All groups share one centre, and each spreads out both ways along 11 directions, with some noise.
Known rows, each followed by its group:
[ 2.34  1.57 -0.46  0.98 -1.76 -3.24 -0.90 -1.80 -0.41 -3.13 -1.11  4.32
 -5.02 -2.09  1.09 -0.88] -> z_118
[ 0.02 -0.70 -0.48 -2.31  0.28  2.98  3.75  0.68 -1.07  0.93  1.81 -3.11
 -2.69 -1.90  1.11  2.95] -> z_558
[ 0.00 -1.24 -2.43 -0.63  0.73  0.40 -2.76  2.15 -1.22 -2.34 -1.80  0.58
 -3.33  0.40  1.54 -0.27] -> z_118
[-1.23 -1.68 -1.94 -1.39 -2.34 -1.10  2.47 -1.36 -0.19  0.46 -0.29 -1.95
  0.76 -1.07 -4.20  0.46] -> z_418
[-1.00 -3.45 -0.63  0.96 -0.47 -0.43  0.55  2.68 -2.44 -2.28  0.42  0.13
 -0.32 -0.70 -1.32  2.29] -> z_558
[ 1.34 -0.53  2.81 -0.30  0.77 -0.03  0.99  1.18 -0.73  0.28  2.59 -0.43
  0.82  0.47  1.60  4.07] -> z_558
[ 1.82  3.59  1.25  0.61  1.20 -1.44 -1.46 -1.72  0.54  2.34 -2.58  2.45
 -1.01 -1.74  2.18 -0.29] -> z_418
[-1.70  1.71 -1.49 -0.15 -1.57 -1.38 -3.10  1.27 -0.41 -0.25 -1.54  1.15
 -1.73  2.97 -0.50 -1.90] -> z_812
[ 1.65 -0.60 -1.70 -3.22 -4.35  1.81 -1.86 -1.97 -1.42  0.30 -1.90 -0.13
  1.84 -3.35  0.28  1.76] -> z_118
[ 3.60 -0.94 -1.30  0.34 -1.34 -5.94 -0.17 -3.33 -1.37 -3.42  0.87  3.75
 -1.91 -1.34 -0.88 -1.59] -> z_812
[ 0.56 -1.30  0.24 -0.62 -0.15  0.69 -0.28 -0.63 -2.77 -0.73  1.25  0.12
  0.00 -0.51 -1.15  1.63] -> z_558
[ 0.16 -0.03  0.97 -0.13 -3.08 -6.24  1.18 -3.00 -0.11  0.82  0.60  0.95
  1.15  1.76 -5.37 -0.86] -> z_812
[ 1.31  0.57  3.03  0.12  0.48  5.67 -1.69  1.19  0.47  0.62  1.52 -0.61
  3.22  0.23  2.54  3.10] -> z_812
[-1.73  0.84  0.99 -2.34 -1.47  0.57  1.96 -1.54 -1.26  4.09 -1.67 -2.88
 -0.04 -0.83 -4.00  2.19] -> z_118
[ 2.78  1.02 -3.11 -0.46 -0.51  0.17  0.18 -0.84 -0.40  4.65  1.12 -2.28
 -0.81  1.93 -0.27  0.60] -> z_812
[-0.24 -0.68  0.84  0.62 -2.24  2.72  1.86  0.78  0.55 -1.28 -0.42 -0.69
 -0.30 -2.34  1.94 -2.31] -> z_558
[ 0.41 -0.76  2.42 -1.56  1.64 -0.27  0.98 -0.51  4.20  0.60 -3.44 -1.28
  0.94 -1.21  1.97  1.26] -> z_418
[ 0.67 -3.57 -5.44 -0.74  1.71  1.39 -0.92 -3.00  1.66 -0.77 -3.11 -1.63
  2.90 -1.85 -3.11 -1.87] -> z_558
[-4.39  1.33 -3.66 -0.31 -0.17  1.16 -1.03  1.65  3.47  1.26 -4.85 -0.86
  1.01 -1.72  0.39 -3.85] -> z_118
[-0.83  3.41  4.55  0.33  0.68 -2.76  1.84  1.21 -3.78  3.23  3.50  1.22
 -1.20  1.09  0.41  3.80] -> z_558
[-0.35  1.11  1.48  2.11 -2.43 -2.91 -0.19  0.85 -0.23  1.27 -0.62  2.07
  2.23  0.58 -0.33 -0.13] -> z_558
[-1.58 -1.31  2.32 -0.71  3.35  2.69 -1.10  0.31 -1.40 -2.22 -1.56 -0.86
 -1.80 -1.11 -0.33  0.04] -> z_558
[-0.99  0.61 -0.53 -0.89 -1.40  1.44 -0.69  0.36 -1.16 -0.72  0.60  0.42
 -0.96 -1.52  1.37 -1.55] -> z_558
[-2.04 -2.02 -1.25 -1.79  2.40 -0.68  1.30 -2.30 -1.45 -1.80 -3.85 -0.32
 -2.19 -4.88 -2.34 -1.36] -> z_558
[ 0.19 -1.39 -0.48 -2.36 -2.52 -2.71  3.26 -3.04  2.47 -0.96  0.89 -0.86
  2.99 -1.56 -0.90 -1.84] -> z_812
[-0.71  3.93  1.11  2.02  1.37 -1.87 -2.50  1.50  2.50 -0.56 -0.25  3.72
 -0.61  2.23  2.84 -0.91] -> z_418
[-0.70  2.05  2.16 -2.01 -0.65 -0.97 -1.86 -2.80  2.65  3.28 -5.13 -0.18
  3.12 -1.52 -0.20 -0.15] -> z_418
[-4.57  0.14  1.61 -2.35  0.68 -0.14  2.86 -0.21  1.27  0.63 -1.27 -2.22
  0.45 -1.90 -1.33 -0.62] -> z_812
[ 4.22  0.24  7.19  2.56 -5.40 -2.64  1.15 -3.52 -4.29  1.28  0.20  1.07
 -0.82  0.42 -3.98  1.76] -> z_812
[ 0.85  0.71  3.22  0.42 -1.16 -1.45  0.24 -2.50 -0.20 -0.25 -3.83  1.76
 -0.76 -3.50 -2.03  1.96] -> z_812
[ 1.79  0.37  2.56  1.74  1.97  3.90 -0.36 -1.61 -4.37  0.91  1.82 -0.04
 -0.32 -1.66 -0.12 -0.23] -> z_418
[-2.69 -2.18  1.64 -1.95  1.04 -0.38  2.44 -1.24  0.51 -0.07 -2.11 -1.96
  2.00 -2.76 -2.45  1.62] -> z_418
[-0.45 -0.90 -3.08 -2.51  0.50  1.61 -0.12 -0.38  1.00  1.41 -2.58 -2.49
 -0.77 -1.42 -0.19  0.46] -> z_418
[-1.76  1.72 -0.42 -0.12  1.46 -1.78 -0.01 -0.53 -0.67  0.32 -1.19  1.11
 -1.98 -1.43 -1.00 -1.88] -> z_558
[-0.58  1.53 -0.74 -0.87  1.88 -0.34 -2.26 -1.44  1.09  0.10 -0.33  1.11
  0.20  1.19 -1.03 -0.65] -> z_418
[ 4.27  0.00  4.64  2.25 -4.10  0.80  2.31  1.53 -4.36  3.19 -0.81 -1.35
 -5.25 -0.84  1.62  3.24] -> z_812
[-5.67  2.28 -0.90 -5.04 -0.16  1.87 -0.85 -0.51  3.02  0.31 -0.26 -3.26
 -0.44  3.19 -1.20 -2.89] -> z_118
[ 1.63  1.88  0.21 -3.69  0.75 -0.02 -1.88 -3.88  3.55 -0.71 -1.19  0.31
 -1.87  0.81  0.02  1.19] -> z_118
[ 0.17  1.43  3.25  4.25 -1.23  0.06 -0.93  0.36 -1.27  1.01 -2.58  2.61
 -0.22 -1.51 -2.84  2.38] -> z_418
[ 1.14 -0.69 -3.83  3.25 -1.34  0.43 -1.43  1.71 -1.93  0.67 -1.70  0.17
 -1.67  0.40 -0.53 -2.41] -> z_118
[-5.82  1.80  2.90 -0.37 -1.05  0.09  1.50  3.25  1.38  2.57 -2.38 -2.79
 -1.98  3.22 -2.22 -0.49] -> z_118
[ 1.27  2.09  1.97  0.95  0.73  2.32 -2.47 -1.39  1.39  0.49 -4.70  1.13
 -2.41 -2.19  1.40 -0.80] -> z_418
[-1.71  5.07 -2.76 -4.74 -1.75 -1.16  0.81 -6.38  0.69  2.89 -0.43  0.51
 -2.37 -2.73 -4.56  0.67] -> z_118
[-2.60  0.57 -1.52 -2.24  2.07  0.25  0.75  0.34 -1.23  1.50 -0.17 -0.86
 -0.17 -1.23 -0.91  2.04] -> z_118
[ 1.83  1.72  5.12  0.23  2.33 -0.46 -2.69 -4.73  0.42  3.69 -3.37  1.10
  4.98 -0.70 -2.21  2.16] -> z_418
[ 2.25 -1.59 -0.95  1.27 -0.71  2.56  1.81  1.27  0.48  0.46  2.71 -2.52
 -0.11  1.83  1.50 -0.03] -> z_418
[ 2.15  0.96 -0.90 -0.79 -0.69 -2.65 -1.50 -3.58  0.65  0.10 -1.15  0.92
 -1.07  1.87 -2.28 -1.08] -> z_812
[-1.11 -1.52  1.71 -0.88 -0.04  0.45 -0.45  2.08  0.32 -3.83 -0.52  0.95
 -1.02 -1.04  2.56  1.65] -> z_558
[ 2.07 -1.09  4.00  2.16  2.25  0.97  5.18  0.13  2.65 -0.25  1.40 -2.33
 -1.97 -0.82  2.38 -0.61] -> z_558
[-1.05  2.24  0.89 -0.46  3.18  4.67  0.62  1.14 -0.20  3.13 -1.62 -3.42
 -5.21  1.21 -1.22  2.73] -> z_812
[-0.41 -0.63  2.98 -0.43  0.47 -1.97  2.50  0.44 -0.94 -2.44 -0.03  1.34
 -2.91 -2.89  0.93  1.47] -> z_418
[ 1.79  0.86 -0.56  2.95 -3.20 -0.43 -0.90 -0.10 -1.77 -0.79  0.22  1.82
 -2.10  0.87 -0.51 -2.96] -> z_118
[ 1.55  0.50 -1.66 -0.63 -4.05 -3.95 -1.70 -3.18 -1.27  1.57 -0.44  1.65
  3.11  1.19 -2.47 -2.68] -> z_812
[-1.46 -1.32  1.93 -2.44 -4.40  1.23  1.86  0.31  1.27  1.61 -1.66 -3.98
  1.32  0.74 -1.23  0.15] -> z_118
[ 2.49  1.11 -1.91 -2.38 -2.22 -0.73  0.93 -5.02  0.96  3.38 -2.58 -2.36
 -2.26 -0.22 -2.60 -1.43] -> z_812
[ 0.13 -0.54 -1.46 -0.66  4.41 -2.89  4.56 -2.23 -0.27  2.31  2.76 -1.27
  0.52 -1.36 -1.60  1.55] -> z_118

New rows, each followed by its group:
[-2.45  0.02  1.17 -0.72 -0.13 -2.60  0.92 -0.44 -1.94 -0.38 -1.06  1.22
  0.46 -2.93 -0.52 -0.95] -> z_812
[-0.55  3.18 -0.95 -0.67 -4.06  4.93 -1.95  4.01  0.61  2.79  1.81 -1.40
  0.87  3.81  3.22  0.94] -> z_558
[ 5.40  1.21  3.05  2.48  1.54 -2.57  0.50 -2.74 -1.34  0.96  1.42  2.24
 -2.78  0.83 -1.06  3.20] -> z_118
[-0.84 -1.54  1.49 -2.38  0.20  5.78  3.92  0.50 -0.68  0.53 -0.71 -5.24
 -4.37 -2.70  0.34  1.74] -> z_558
[ 0.60 -1.84  0.66  1.38 -1.02 -3.68 -1.12 -1.31  0.09 -1.14 -1.93  2.44
  3.96 -1.35 -1.47 -0.29] -> z_558
[ 0.32  2.32 -0.68 -0.22 -0.47 -2.05  0.60 -0.23  0.09  4.00  1.80 -0.29
  0.48  2.41 -0.60  2.00] -> z_558
[-1.76  0.39 -5.71 -2.13  1.63  0.36 -0.18 -0.05 -1.78  2.94 -0.81 -1.37
 -1.41 -0.44 -2.69  2.71] -> z_118
[ 0.90  0.29  0.47 -4.37 -2.43 -1.16 -0.45 -2.20  0.31 -2.59  0.57 -0.08
 -4.34  1.50 -0.82  0.34] -> z_118
[-0.60  2.31  1.45 -2.42 -0.82 -1.54  0.02 -2.09  2.63 -1.60  1.77  0.76
 -0.97  1.90  0.32 -1.27] -> z_118
[-2.40 -1.74  1.27 -1.47 -4.36 -4.51  1.70 -0.67  5.49 -4.44 -2.37  1.92
  3.73 -2.48 -0.95 -1.05] -> z_812
[ 3.76 -0.38 -6.30 -2.19 -2.43 -0.64  0.39 -2.64  0.89  2.04  0.75 -1.38
  0.42 -1.22  1.88 -2.01] -> z_812
[-0.70  0.12  4.74 -2.17 -1.45 -3.35  1.65 -2.00  0.58 -1.32 -0.97  0.75
  1.07 -2.11  0.22  0.39] -> z_418
[ 0.57  2.16 -3.06 -0.98 -3.20 -0.33 -0.43 -2.02  2.49  1.82  1.81  0.12
  2.77  1.84 -1.40 -1.26] -> z_118
[ 1.11 -2.10 -5.55 -0.15 -2.03 -0.92 -1.02 -0.30 -2.26 -1.80  0.31  1.01
  0.14 -0.06 -2.64  0.27] -> z_558
[ 0.46  1.75  0.61 -3.12 -1.58  0.71 -2.45 -2.84  0.43 -2.04  1.63  0.37
 -1.30  1.82 -0.01 -1.56] -> z_118
[-1.92 -1.60 -2.52 -1.80 -0.54  0.89  0.33 -0.25  0.35  0.85 -3.14 -1.91
  1.05 -2.57 -1.40  0.53] -> z_558
[ 0.75 -0.37  3.68 -1.40 -2.08 -2.20  0.12 -3.09  0.85 -2.64 -1.47  0.73
 -1.52 -0.72 -1.69 -0.06] -> z_418
[-0.42  1.94  2.40 -0.42 -0.96  1.21  1.72  0.12  1.85  2.61 -2.38 -2.47
 -2.06  0.66 -0.15  0.33] -> z_558
[ 1.48  3.41 -2.23 -0.84 -0.44 -1.87  0.09 -4.07 -1.20  1.46  1.41  3.03
 -0.79 -2.15 -2.16  0.89] -> z_118
[-0.23 -2.41 -0.79 -0.16  1.65  1.25 -1.93  2.54 -0.04 -1.46 -1.65 -1.32
 -1.32  1.34  2.22 -1.45] -> z_118
[-0.40  1.10  0.12  3.14  2.27  0.34 -1.77  1.78  2.60  1.49 -4.27 -1.02
 -3.05  3.69 -0.77 -1.70] -> z_118
[ 2.33 -1.31 -0.87  2.15 -3.95 -1.84 -3.12  2.87 -1.74 -5.47 -3.88  5.39
 -5.75 -3.67  4.42 -1.95] -> z_118
[-0.59  0.86 -0.85  0.24  1.47 -0.80  3.15 -0.54 -1.23  3.46  2.68 -2.61
 -1.74  2.56 -3.23  1.56] -> z_812
[-0.25  5.01  0.60 -1.62 -2.83 -4.92 -2.42 -1.83 -0.51  3.36 -1.52  2.45
 -2.36  2.15 -1.31  0.57] -> z_558
[ 1.84  1.25  3.16 -0.31 -2.20 -1.18  1.82 -2.02  0.55  2.20  0.05  0.01
  0.66 -1.76  0.82  0.81] -> z_558
[ 1.78  2.09  1.73 -0.23 -1.90  0.40 -0.96 -3.82  0.56  1.35 -1.06  0.09
 -1.06  0.14 -1.99 -1.50] -> z_118
[-1.55  1.75 -0.59 -0.51 -1.13 -1.21 -0.76  0.03 -0.71  2.51 -1.15  0.36
  0.49  0.44 -1.34  0.82] -> z_558
[ 0.93  2.80 -4.03 -0.49  2.70 -1.84 -1.51 -2.34 -2.14  3.42  2.67  0.67
 -1.65  3.12 -3.02  0.87] -> z_558
[-0.92  0.69 -0.69  1.18  1.81  0.84 -0.59  0.46  0.12  1.10 -2.03  0.35
 -0.20 -1.49 -1.40  1.24] -> z_418
[ 0.59 -2.53 -0.46  0.71 -0.47 -1.35  1.44  3.12 -1.54 -0.54  1.70 -0.94
  0.02  1.17  0.84  1.37] -> z_118
[-0.96  2.06  1.22  0.76 -3.52  0.74 -1.51  1.91 -1.08  1.74 -0.24  0.49
  0.64  1.93  0.19  0.18] -> z_558
[ 0.66  3.38 -2.05  0.61  3.26 -2.00 -3.10  0.98 -1.32 -0.30  2.76  4.09
 -3.23  2.02  3.11  0.16] -> z_418
[-0.82  0.29  1.71 -0.46  3.03  1.11  1.60 -2.21  1.88  3.03  0.15 -4.01
  0.73  3.26 -2.57 -1.04] -> z_118
[ 2.83  0.23 -2.81  0.32  0.33  0.51 -3.02 -0.71 -2.35  0.03 -0.95  1.64
 -2.30 -0.45 -0.02  1.37] -> z_118
[-2.43  1.25 -0.30 -2.10  1.27  1.08  0.65 -0.65  3.17  2.16 -2.89 -2.47
 -0.42  0.11 -0.77  0.17] -> z_812
[ 2.69 -1.59 -2.28 -0.01 -0.74 -0.62 -2.66 -2.90 -2.06 -2.54  0.06  1.75
  0.92 -0.52 -1.98 -1.09] -> z_558
[ 1.12  0.09  1.68 -0.23  0.19 -2.77  1.92 -1.27  0.56  0.48 -0.45  0.73
 -1.26 -2.25 -0.03  2.51] -> z_118
[-2.23  1.48  4.13 -1.14  0.69  1.67 -0.53  0.63  1.76 -1.74 -0.19  0.21
 -0.01 -0.28  3.92 -3.07] -> z_418
[-0.08  2.58  0.78 -4.18 -0.67 -0.40 -1.87 -2.12  1.48 -1.16 -0.36  1.92
 -0.58 -1.11  0.80  2.81] -> z_118
[ 2.82  1.33 -2.43 -0.32 -0.84 -1.52  0.02 -2.89  2.31  3.88 -2.66 -0.25
  1.15 -1.03 -1.28  2.05] -> z_812
[-0.50 -0.06  1.92 -1.22  0.81 -3.69 -1.04 -3.72 -1.04 -3.39  3.60  2.64
  2.12  1.76 -2.59 -2.54] -> z_812
[ 0.00  3.35 -0.72 -0.75 -0.80  0.17 -1.73 -1.82  1.13  1.81  1.16  1.62
  1.21  1.21 -1.18  1.29] -> z_118
[-0.25  1.19  2.15 -0.57 -1.47 -3.66 -1.07 -1.15 -1.25 -0.60 -2.06  1.95
 -3.37 -0.36 -1.32  0.60] -> z_558
[-0.97  2.20 -0.83 -0.83 -4.67  0.07 -0.42  0.59  0.95 -0.79 -2.63  0.25
 -5.57  0.40  0.16 -2.18] -> z_558
[ 0.18  2.97  0.27  1.28 -0.34  0.55  1.90  0.85  0.54  2.32  3.56 -0.14
 -0.40  1.38  2.50 -1.00] -> z_558
[ 4.75 -2.61  0.80  0.88  2.81 -1.54  1.99 -3.27  0.38 -1.11  2.31  0.38
  0.75 -0.38 -0.38  1.46] -> z_558
[ 2.21 -1.67 -0.04 -1.82  1.39  0.42 -0.40 -2.28  1.46  0.67  0.36 -1.94
  1.11  1.52 -0.47  1.16] -> z_418
[-0.87  1.95  0.02  1.16 -0.94  0.34 -1.15  0.88  1.22  1.32 -2.21  0.11
 -1.98  1.90 -2.95  2.39] -> z_812
[ 1.74  1.27  0.98 -0.44  0.55  3.33 -3.90  0.52 -1.62  0.98  1.85 -0.33
 -0.35  3.56  1.92 -0.02] -> z_812
[ 1.73 -0.61 -2.56  2.12  0.78  0.70 -2.40  0.53  1.31  0.43 -4.14 -0.06
 -2.52  0.83  0.40 -2.17] -> z_118
[-1.44  1.57  1.66 -0.82  0.22  0.02  0.74  1.73 -0.02  1.22  0.85 -0.32
 -0.85  0.58  1.67  1.84] -> z_558
[-2.05  3.27  3.06 -6.21 -1.11 -0.10  1.18 -3.99  3.52  3.45 -1.44 -1.53
  1.45 -1.19 -2.38  5.67] -> z_118
[-0.32 -1.45 -0.69  0.93  1.52  2.24  1.44  1.10  0.27  1.02  0.41 -2.28
  2.31 -0.30 -0.47  0.71] -> z_558
[-0.59  0.14 -0.84 -0.95 -0.66 -0.37  0.18 -0.46 -2.47 -0.53  3.56  0.92
  0.98 -0.22 -0.13  0.08] -> z_118
[ 2.16 -1.92  1.60 -0.90 -2.57  0.15  0.45  0.12  1.66  1.65 -3.30 -1.69
  1.59 -1.12  0.49  2.54] -> z_118
